Every row belongs to one group in each of 4 separate groupings. Each group adds its own fixed numbers to the row, and there is some noise. The rows also spread widely along 14 directions, which tell nothing about the answers.
(in the rows, 128 means zero)
Known rows, each followed by its group in each grouping:
[ 62 131 102 108 144  71 106 112 141 148 167 103 129 106  83 120  83 121
 185 203 197 152 116  67 125 172 110 141 164 156  70 185 148 123 156 118
 142 146 105 141 160]
Q454 Q351 Q705 X
[138 152 122 107 127  93 152 102  61 154 142 152 144 141  49 139  89 133
 166 159  90 116 108 150 141 153 136 147 117 117 147 152 106 183 134 130
  82 104 153 157  66]
Q430 Q342 Q827 F
[ 77 132 116 103 130 169 140 150 110 107 142 121 134 114 126 154 107 125
 159 110 133 167 140 147 142 102 107 145 157 115 112 137  73 159 100 159
 121 159  83 123 139]
Q454 Q806 Q865 F
[ 56 110  96 144  92 148 130 111 176 107 138  93 121 156 138 164 140 117
 134 121 119 131 115  93  98 129  69 126 162 120 128 126 120 107  90 141
 132 159  96  99 131]
Q100 Q342 Q865 Z
[127 101 110 149  80 113  79 163 147 103 130 101 116 117 116  79 105  74
 139 120 160 124  99 181 129 169 161 139 140 142 112 170 167 131 113  81
 169 109  96 126 154]
Q475 Q242 Q827 X
[ 88 122 141  77 178 151 123 129 101 132  82 119 149  45 181 131 172  92
 170 177  86 152 110 165 155 128 118 147  96 118 129  83 130  83 156 163
 103 126 177  75  82]
Q475 Q811 Q928 Z
[ 71  92 135 102 125 156  65 138 143 104 114  77 163 127 116  96  77  75
 189 171 120 141 133  92 120 210 148 154 122  55 100 152 203 119 206 147
 166 122 102  82 158]
Q314 Q242 Q928 X
[ 99 162  82  95  87 153 107 159 118  92 112 136 147  90 182  95 147  67
 147 137 158 134 137 143 142 170 141 163 126 120  97 104  91  94  94  95
 138 153  99 129 153]
Q85 Q806 Q705 F
[154 112 145 127 151  48 112 149 120 152 116 119 125  98 128  90 135  92
 137 196 152 106 108 174 158 158 158 125 110 163 122 161 196 109 150  67
 126  80 205 147  94]
Q430 Q351 Q705 Z
[ 92 149 129  87 145 177 143 122  63 131  88 153 131 103 185 105 164 102
 157 108 129 144 178 157 152 126 141 151  86  86 140 104  68  77 128 133
  97 110 159 142 121]
Q85 Q811 Q865 F
[127 122 134  84 105 113 104 165  78  94 137 112 180 103 119 183  92  78
 193 201 102 133 155 150 150 166 117 154 139  36 111 154  93 175  94 148
 102 118 154 115  95]
Q100 Q376 Q928 X
[ 86  71 153 159 108 169 108 148 152 122 121  95 125 172 138 104 120  95
 132  93 119 144 102 177 136 142 147 119 152 120 147 147 178 121 112 107
 144  98 124  90 148]
Q314 Q376 Q705 X
[174 167 102  77 130 103 131 179  99 111 119 154 134  77 156 145 119 119
 138 146 177 132 144 150 144 105 166 127 119 164  86 101  45 133 156 130
 122 159  84 166 128]
Q85 Q351 Q827 Z
[138 142 118 110 166 153 165 159 113  92  99 165 135  68 124 165 136 130
 121 143 116 166 171 140 142  96  40 115 111 127 115 134 116 116  79 137
  95 156 150 166 101]
Q314 Q811 Q705 Z
[158 114 163 106 155 101 113 171 163 140 145 154 140 126 104 139  92 142
 133 148 177 141 129 100 159 116 163  96 148 160  97 147 127 127 188 133
 139 137  88 127 163]
Q430 Q342 Q865 X
[138 126 178  75 147 132 132 161  93 168 124 162 165 118 162 189 115 110
 188 157 164 138 167 106 195 107 156 117 135 109 127 127  61 127 147 127
  97 132 148  92 135]
Q314 Q811 Q705 Z
[ 95 111 120 119 120 137  93 166 132  90 125 107 133 149 207 112 171  81
  94 137 115  98 134 165 123 146 169 141 122 146 107  87 108  73 133 122
 140 119 124 108 141]
Q314 Q242 Q928 X
[123 135  83 143  94 133 123 167 160  75 162 163 157 130  86 117 104 110
  89 141 125 144 117 119 129 168  87 117 162 160  74 149 147 129  53 102
 137 145  80 165 151]
Q85 Q342 Q705 X
[102 137  69 138  92 136 130 125 160  64 113 107 101 120 122 134 115 115
 122 120 149 140 173  99  75 123  36 142 127 100 117 140 140 114  98 117
 148 179  75 176 134]
Q100 Q351 Q865 F
[146 125 110 117 168 152 104 157 152  86 132 167 130  49 110  75 162 115
 125 151 183 168 148 150 127 157 139 118 117 152  74 168  72  71  98 144
 145 110 119 172 169]
Q430 Q811 Q705 X
[105 103 134 133 178 211 127 123 123  97 155 196 177 121  77  51 136 129
 100 140  89 182 142 130 136 186 111 118 127 122  84 156 103  91  76 179
 129  77 120 150 152]
Q454 Q351 Q705 F
[ 90 127 155  58 148 128 109 185 102 110 133 121 161 129 220 180 156  92
 130 180 139 116 200  96 168 129 151 129 129 103  83  93  77  93 154 142
 104 145 150 114 147]
Q430 Q342 Q705 X
[136 154 120 109 170 102 150 129 116 158 123 203 153  70  72  86 120 134
 134 172 124 157  90 143 169 165 104 123 115 184 110 144 156 107 107 105
  95 124 157 159 109]
Q430 Q342 Q705 X
[ 92 101 138 103  86 144 118 143 120 109 111  57 118 126 142 204  93  91
 209 119 151 148 149 138 123 103 114 146 157  55 144 146  94 179 129 145
 129 157 104  92 125]
Q475 Q351 Q705 Z
[103 160 102  86 165 110 145 108 115 128  81 141 102  77 128  96 137 145
 143 134 144 135 144 104 113 134  90 152  86 151 124 111 145  82 191 124
 122 163 121 171 119]
Q430 Q242 Q705 X
[103 129 120 121 133 150 145 154  74 113  86 125 103 151 176  90 139 106
 102  85 135 115 198 167 136 118 132 148  87 118 139 129 142  99 134  83
 126 123 151 187 137]
Q314 Q242 Q705 Z
[153  98 139 124 119 140  94 161 166  89 126 121 145 143 172 135 157 103
 101 147 139  96 164 104 117 131 144 115 140 122 104 113  88  88 149 133
 151 119 111 109 140]
Q100 Q806 Q705 F
[152 141 127 101  96 117 141 116  94 137 132 146 156 123 113 174 137 112
 181 146 116 108 107 146 141 139 145 138 145 112 147 119  30 148 101 140
  98 109 142  99  78]
Q85 Q806 Q705 Z
[116 149 130  96 116 169 145 153  70 158 105 180 145 125 154 111 118 111
 151  77 126 143 134 168 177 117 149 151 128 130 144 104  69 135 106 109
 104 144 109 134 134]
Q100 Q806 Q705 X
[108  98 153 135 104 108 124 125 157 146 116 116 148 154 109 145 104  97
 162 154 112 116 114  91 146 165  99 120 141  98 152 146 227 128 142  89
 126 123 158  89 110]
Q430 Q342 Q705 Z
[ 92 111 125 110 170 182 129 160  96 103 120 105 105 106 141 125 115 126
 143 101 165 173 183 158 132  94 135 138 128 112  97 176  72 133 134 158
 134 131 114 182 160]
Q100 Q811 Q705 Z
[102 131  99 116 147 180 115 183 126  57 146 159 165 103 138  77 135  99
  70 160  97 156 168 141 138 176  99 122 110 123  64 131 152  92  77 136
 130 125 115 173 155]
Q430 Q376 Q827 F
[116 146 110 102  99 142 121 181  88 113 146 147 162 186 176 118 130 101
  85 127  75 102 106 177 148 127 179 153 125 153 112  54  88 138 140 130
 124 139  84 124 120]
Q314 Q351 Q865 Z
[113 147 103 115 159 125 121 129  93 149 165 195 165  96 108  48 164 111
 115 173 115 138  69 174 160 182 180 149 125 202  89 129  76  88  98 128
 121  83 140 144 127]
Q454 Q811 Q705 Z
[123  98 148  99  87 152  95 146 102  96  70  67 132 141 143 129  95  75
 194 109 127 124 163 143 114 164 172 162 110  18 144 139 153 158 209 125
 152 113 120 117 128]
Q85 Q342 Q705 X
[100 116 118 137 111  54  92 107 166 164 107  85  99 121 174 113 179  81
 158 170 174  82  78 138 113 148 168 141 131 183 147 117 158  62 174  63
 143 107 164  82 113]
Q314 Q811 Q705 X
[142  92 106 151 100 118  84 135 162  92 138  90 124 113  92 107 129  96
 141 151 123 126  69 187  92 167 151 131 150 132 117 160 123 138 118 139
 156  91 104 111 108]
Q100 Q376 Q827 X
[173 121 112 159  88  96 144 139 188  78 118 147 134 137  79 188 122 124
 104 144 110 112 131 103  99 124  29 100 148 134 140 135 158 134  73 100
 119 153 120 130  92]
Q314 Q342 Q705 X
[ 95  96 134 141 147 169 145 150  97 108 171 137 147 169 109 152 102 136
 106 111  93 153 150 164 144 105 109 116 162 129 105 162  69 157  54 167
 107 108 124 163 126]
Q100 Q351 Q928 Z

New rows. What belongs after each?
[138 167  81  97  97  99 136 152 130 102 117 142 109 122 177 133 137 120
 116 117 187 110 168 103 112 106 126 133 115 157 106  88  79  87 149  97
 141 178  73 174 152]
Q85 Q351 Q865 Z
[108 129 122 115  75 117  90 139 113 159 125 150 153 124 126  77 102  70
 175 132 146 120  89 142 167 197 177 150 127 130 129 131 153 112 131  78
 141 114 107  95 151]
Q475 Q242 Q827 X
[ 66 131  96 112 121 128 128 146 116  97 110  74 107 103 152 178  98 101
 166 133 139 149 167 126 123  96  55 159 137  93 120 150 152 148 113 112
 122 183 122 151 119]
Q100 Q811 Q928 F
[ 67 118 120 123 120 138 122 164 127 151 148 107 111 124 156 152  99 108
 164 107 178 161 107 151 167  92 140 139 176 162 109 162 103 151  99 104
 129 158  97 125 163]
Q100 Q811 Q705 Z
[181 110 146 130 146 134 117 100 149 136  88 132 109  83  83 108 137 115
 189 130 203 145 130 149 106 144 170 121 119 102 143 176  65 105 158 135
 137  84 131 124 130]
Q314 Q342 Q705 F
[ 70 133 113 125 131 142 138  99 171 172 116 140  97 121 155 130 132 129
 172  93 226 145 145  57 136 116 113 105 140 170 130 131  99  52 137 104
 137 172  85 108 185]
Q314 Q242 Q827 Z
[ 92 127 144  93 138 133 126 132 118 162 152 160 186  99 104 169  92 114
 183 192  99 154 101  80 184 155  95 118 147 126 106 130 144 131 124 144
  98 139 131  71 114]
Q475 Q811 Q827 Z
[ 90 146  94 120 105  72 135 126 109 143  98  79  73 101 154 160 111 104
 190 125 218 116 184 116 126 104  88 143 131 122 133 173 131 120 129  61
 121 167 142 169 134]
Q100 Q806 Q827 X
[187 111 132 123 153 158 136 147 149  78 112 148 125 105 109 153 150 150
 101 121 125 135 159 142  98  92 116 102 122 117 118 130  44 116 133 188
 129 120 104 150 112]
Q100 Q342 Q865 Z
[133 142 129  96  90 103 138 171  95 103 160 136 147 196 143 190 115 130
  96 130  76  85 142 132 137  95 130 142 137 132 137  83  88 171 150 136
 108 152  98 140  99]
Q430 Q811 Q865 X
[159 117 133 108 175 143 117 157 167 122 140 169 132  63  78 105 108 150
 152 141 198 182 118 116 141 117 149 103 141 165  81 167  90 115 170 164
 158 135  65 137 172]
Q454 Q811 Q865 Z
[166 142 105 108  86 156 113 130 155  75 100 158 155  95  95 132 119 109
 147 139 113 132 129  85  99 152  86 144 114  84 131 104 111 122 148 141
 151 164  65 115 124]
Q475 Q811 Q705 F
[143 109 137 101 136  93 107 146 149 101 110  68 126 112 162 200 151 113
 143 189 112  99 110 135 103  98 132 132 134 134 127  94 104 134 201 159
 126 139 134  80  72]
Q314 Q811 Q705 Z
[104 123 122 118  79 139 101 165 130 110 139 155 177 128 176 131 146  57
 124 164 102 118 120 130 175 164 114 141 142 121 116 104 141 102  62  82
 121 127 137  84 128]
Q475 Q811 Q705 F
[ 99 137 120 125 137 165 162 124 116 147  87 165 129  90 130 103 131 119
 150  95 102 164  92 160 159 120  87 133 117 154 153 114 165 103 101 100
 110 138 139 127 102]
Q85 Q811 Q705 Z
[ 91 111 147 113  91 149 115 168 133 149 144 112 149 199 163 156  81 114
 130  99 100 110  92 111 160 100 156 142 176 150 129  87 133 168 178 114
 139 165  60  77 142]
Q100 Q806 Q705 F
[111 131  87 144  98 114 131 139 179  81 138 103  96 170 152 164 162 134
  68 109 128  96 113 128  73  91 106 129 154 197 119  86  83 108 125 127
 139 170  68 137 129]
Q314 Q342 Q705 X
[135 115 129 132  82  97 119 159 151 121 128 118 141 166 154 142 124 102
 111 133 113  81  98 118 137 129 134 122 151 164 132  99 173 126 151  79
 139 137 115  98 108]
Q85 Q806 Q705 Z
[ 65 118  90 142 116 126 101 157 109  98 166  96 121 197 130  38 124 112
  56 116  86  97  95 171 107 163 174 170 138 191  89 127 172 133 162 105
 166 109  88 172 149]
Q454 Q806 Q705 X
[117 102 124 168 113 156 138  96 161 114 141 168 159 167  78  94 128 123
 101 127  65 127  89 117 115 169  77 107 135 134 142 126 174  97  87 131
 124  88 125 106  98]
Q85 Q351 Q865 F
[168 113 144 131 110 160 128 174 182 103 143 178 140 148 122 131 111 138
 108  85 188 130 175  71 142 112 125  85 152 146 109 138  97 103 126 111
 160 157  58 145 197]
Q430 Q806 Q705 Z
[168 153  96 109 100  59 116 162 117  85 150 125 104 135 135 160 148 122
 103 151 169  82 161 141 102 107 149 144 130 159 110 135  44 131 134 106
 132 138 110 192 121]
Q430 Q811 Q705 X
[162 127 117 146 150 139 142 143 150 115 105 189 123 107  86  78 108 146
  89 109 124 144 127 136 135 123  79 114 110 166 122 144 175 103 117 105
 136 128 104 171 122]
Q100 Q242 Q865 F
[133 101 157 107 114 146 104 123  94 117 106 127 166 119  81 128  96  81
 208 165 129 140 167 126 138 201 131 147 110  19 137 186 125 136 125 136
 120  84 165 107 117]
Q314 Q242 Q705 X
[ 69 125 111 144 118 140 136 139 121 126 172 153 121 155 148 111 157 112
 105 102 146 136 138 161 152 125 129 128 149 166 120 150  79  87  36 105
 112 110 135 157 158]
Q430 Q811 Q865 X
[ 35 137  91 116  98 166 126 105 133 118 108 111 127 138 154  88 130  95
 149 106  93 138  98 125 114 162  98 164 121 108 148  89 180  92 121 109
 133 161 102 111 133]
Q430 Q376 Q928 F
[172  86 165 134 143  92 118 196 139 107 137 119 116 135 101 152  83 135
 121 130 166 133 173 145 146  86 134 103 144 133 111 187 158 165 170 110
 146 114 118 161 139]
Q454 Q811 Q865 X
[141 138 113  96 140 120 127 135 149 102 111 126 136  84 125 177 116 128
 157 162 137 130 140  91 113 108  81 131 137 123 108 110  94 123 155 151
 126 173  98 115 109]
Q100 Q806 Q928 F
[142 138 122 102 116 101  99 131 161 152 103 160 140  88 142  89 129 100
 157 162 174 116 105  77 144 162 153 131 110 159 115 106 159  67 200  84
 158 143  99 101 155]
Q475 Q811 Q705 Z
[196  95 153 138  98 161 114 169 171  86 121 145 138 146 140 159 139 119
 108  95 134 110 145 142 120  94 142 100 148 114 138 111  55 128 126 149
 145 123  81  97 128]
Q100 Q806 Q865 F
[154 166 109  81 143 133 151 155 110 112 102 182 141  55 105 145 103 130
 157 130 130 164 127 149 157 112  86 141 113 133 127 110  92 141 107 135
 104 179  98 149 107]
Q430 Q242 Q928 F
[168  86 162 136 129 108 122 163 116 106 134 106 135 122  60 169  72 114
 169 148 148 150 148 168 147 133 133 111 154  90 114 221 128 194 112 129
 119  83 156 151 111]
Q85 Q342 Q705 X
[ 98 138 101 107  94 156 111 170 150 118  92 132 119  57 191 126 156  76
 157  99 160 165  80 193 156 106 126 149 147 161 135  90 103 103  85  99
 136 177  87  87 150]
Q475 Q811 Q705 X
[108 109 102 137  96 156 112 136 140  69 104 125 140  88  89  98 120  84
 160 132 108 157 144 150 107 180  66 150 112  55 132 167 183 123  86 122
 148 122 124 133 126]
Q454 Q811 Q865 X
[110 118 135  79 116 116  91 136 103 100 108  87 155 139 158 131 126  81
 171 182 104  92 170  88 116 175 156 159  92  47 125 111 155 108 222 137
 142 122 147 114 115]
Q430 Q811 Q928 Z
[123  85 153 157 116 150 135 108 155 106 121 118 121 153 163 166 184 122
 124 100 127 100 166 123 112 112 110  87 139 127 153 123  70  67  91 137
 112  89 159  97 112]
Q85 Q806 Q827 X
[ 65 138 139 113 168 195 160 128  75 173 115 190 141 133 111  81  92 136
 151  79 111 188 127 152 186 123 117 140 114 138 137 136 145 116 120 124
 100 133 121 142 152]
Q314 Q811 Q865 X
[137  84 173 150 158 144 143 146 124 151 146 170 129 163 134 135 126 135
 109  96 153 126 166 136 170  96 142  86 144 156 132 166  86  95  90 117
 113  85 153 145 147]
Q100 Q242 Q928 Z
[ 73 141  91 125 127 172 142 142  87 104 125 138 130 127 112  67  93 111
 135 101 148 156 176 121 139 161 102 148 116 111  90 174 158 117  97  95
 137 134 113 201 171]
Q85 Q806 Q705 Z
[109 152  88 119 117 164 149 139 140  98  79 159 123 111 121  71  84 126
 120  88 122 156 134 100 123 137  65 137 100 127 127  99 227 102 163  84
 149 185  66 169 148]
Q85 Q376 Q928 F
[166 136 129 120 140 157 154 128 149 130  83 183 119  81 103 127 120 146
 152  76 135 163  98 147 133  81 102 125 124 152 167 101 105 124 145 131
 132 164  77 120 114]
Q454 Q811 Q928 F
[ 90 116 113 154 102 153 123 131 145 121 163 147 132 164 116  88 132 116
  92 107 116 133  80 158 135 141 134 127 158 180 120 131 121 109  71 106
 134 109  94 124 146]
Q475 Q376 Q705 F
[ 79 126 134  88 122 161 106 188  75 114 132 119 180 139 203 123 135  61
 133 164 102 122 161 155 180 166 157 150 125  95  94 105 126 117 110 111
 114 123 157 105 140]
Q314 Q806 Q705 Z
[151 106 148 109 154 201 110 109 134 123  72 157 141  62 115  67 159 113
 176 111 120 165 103 160 121 155 166 133  94  97 147 120  88  77 174 175
 146  91 116  92 129]
Q475 Q811 Q705 Z
[136 119 156 106 157 118 140 128 164 120 135 134 128 156 160 193 149 160
 108 155 139 111 153  66 115  75 116  93 133 155 122  78  67  83 191 162
 110 145 103  94 115]
Q314 Q376 Q865 F
[ 97 166  96  92 126  77 132 125  86 148 119 145 130  85 137 110 127  93
 162 183 178 122 155 105 156 168 115 152 108 134 102 149 140  92 117  68
 109 136 164 165 135]
Q475 Q342 Q705 Z
[104 138  78 157  75 113 120 120 190 121 160 116 101 151 116 144 118 131
 122  97 160 117  57 118 101 104 127 126 181 215 125 118  96 124 117 104
 153 163  37 113 138]
Q85 Q811 Q827 F
[105 117 138 125 123 133 122 120 162 143 124 163 123  92 180 141 197 104
 141 126 178 133 128 129 153 126 120 106 145 174 130 113  46  36  56 112
 109 121 143  84 145]
Q475 Q242 Q705 X
[160 115 141 142  90 130 123 111 128 145 124 149 116 156 109 103 149 111
 148  83 145 105  95 185 129 138 186 139 134 135 178 139  56 124 109 109
 130  83 126 119 114]
Q430 Q242 Q705 F
[105 155  80  96 115 142 113 163 113  67 146 173 178 101 148 116 149  83
  96 190 115 129 185  97 135 193  84 139 116  97  58 121  91  79  59 131
 114 139 125 164 148]
Q100 Q342 Q865 X
[142 114 152  83 190 171 134 191 107  74 125 148 141  84 124 157  94 152
 117 130 144 181 197 134 147  79 113 106 125 117  73 143  77 136 147 186
 120 150  89 169 159]
Q475 Q376 Q928 X
[ 60 108 118 125 152 197 113 116 128  89 128 127 178 130 104  84 111  98
 135 168  63 153 146  95 119 202  82 140 112  78  96 135 191  93 125 160
 132 116 133 108 135]
Q314 Q806 Q928 F
[105 152  96 107 167 135 123  93 114 162 121 153 122 107  90  40 122 139
 149 141 149 149  64 143 113 161 184 153 106 181 105 115 103  93 201 153
 143 116  83 140 140]
Q314 Q351 Q865 Z
[ 57 120 103 119  84 159 106  97 144 153 120  80 107 132 107 105  84 108
 223  97 181 159  79 112 108 155 154 161 160  99 139 156 114 140 160 130
 165 149  54 102 167]
Q100 Q376 Q705 Z
[128 127 137 130 123 158 140 137  74 136 135 175 154 178 120  89 113 114
 107  92  68 115 108 177 161 136 168 144 120 137 149 113 123 139 126 111
 112  87 133 145 105]
Q85 Q811 Q928 F
[129  79 152 158  89 119 124 123 111 118 140  89 128 172 123 167 135 100
 144 119 105  90 143 165 126 127 132 114 144  97 161 166 110 145  89 118
 116  72 171 103  93]
Q475 Q806 Q827 Z
[ 61  77 146 142 126 187 102 143 142 130 128  90 118 170 155  99 112 107
 139  74 134 157 111 158 131 121 160 136 164 132 123 142 124 125 141 143
 154 120  84 106 170]
Q100 Q351 Q705 X
[124  72 162 126 137 147  76 158 142 118 149  96 173 125 101 102 105  91
 154 170  94 138  77 167 144 175 190 126 156 118 100 151 152 154 174 162
 151  74 120  60 119]
Q454 Q806 Q827 F
[100 136 102 118 168 118 120 145 150  98 126 158 146 110 144  62 154 115
  62 184 120 125 153  84 125 173  98 127 105 174  67 113 193  54 155 101
 141 136 130 167 148]
Q454 Q342 Q705 F
[ 89 118 123 112 185 158  97 140 150 120 114 124 131 107 173  46 162 111
 103 155 154 135 129 126 128 154 169 127 102 168  78 108 146  40 196 136
 154 109 116 119 167]
Q314 Q806 Q865 F
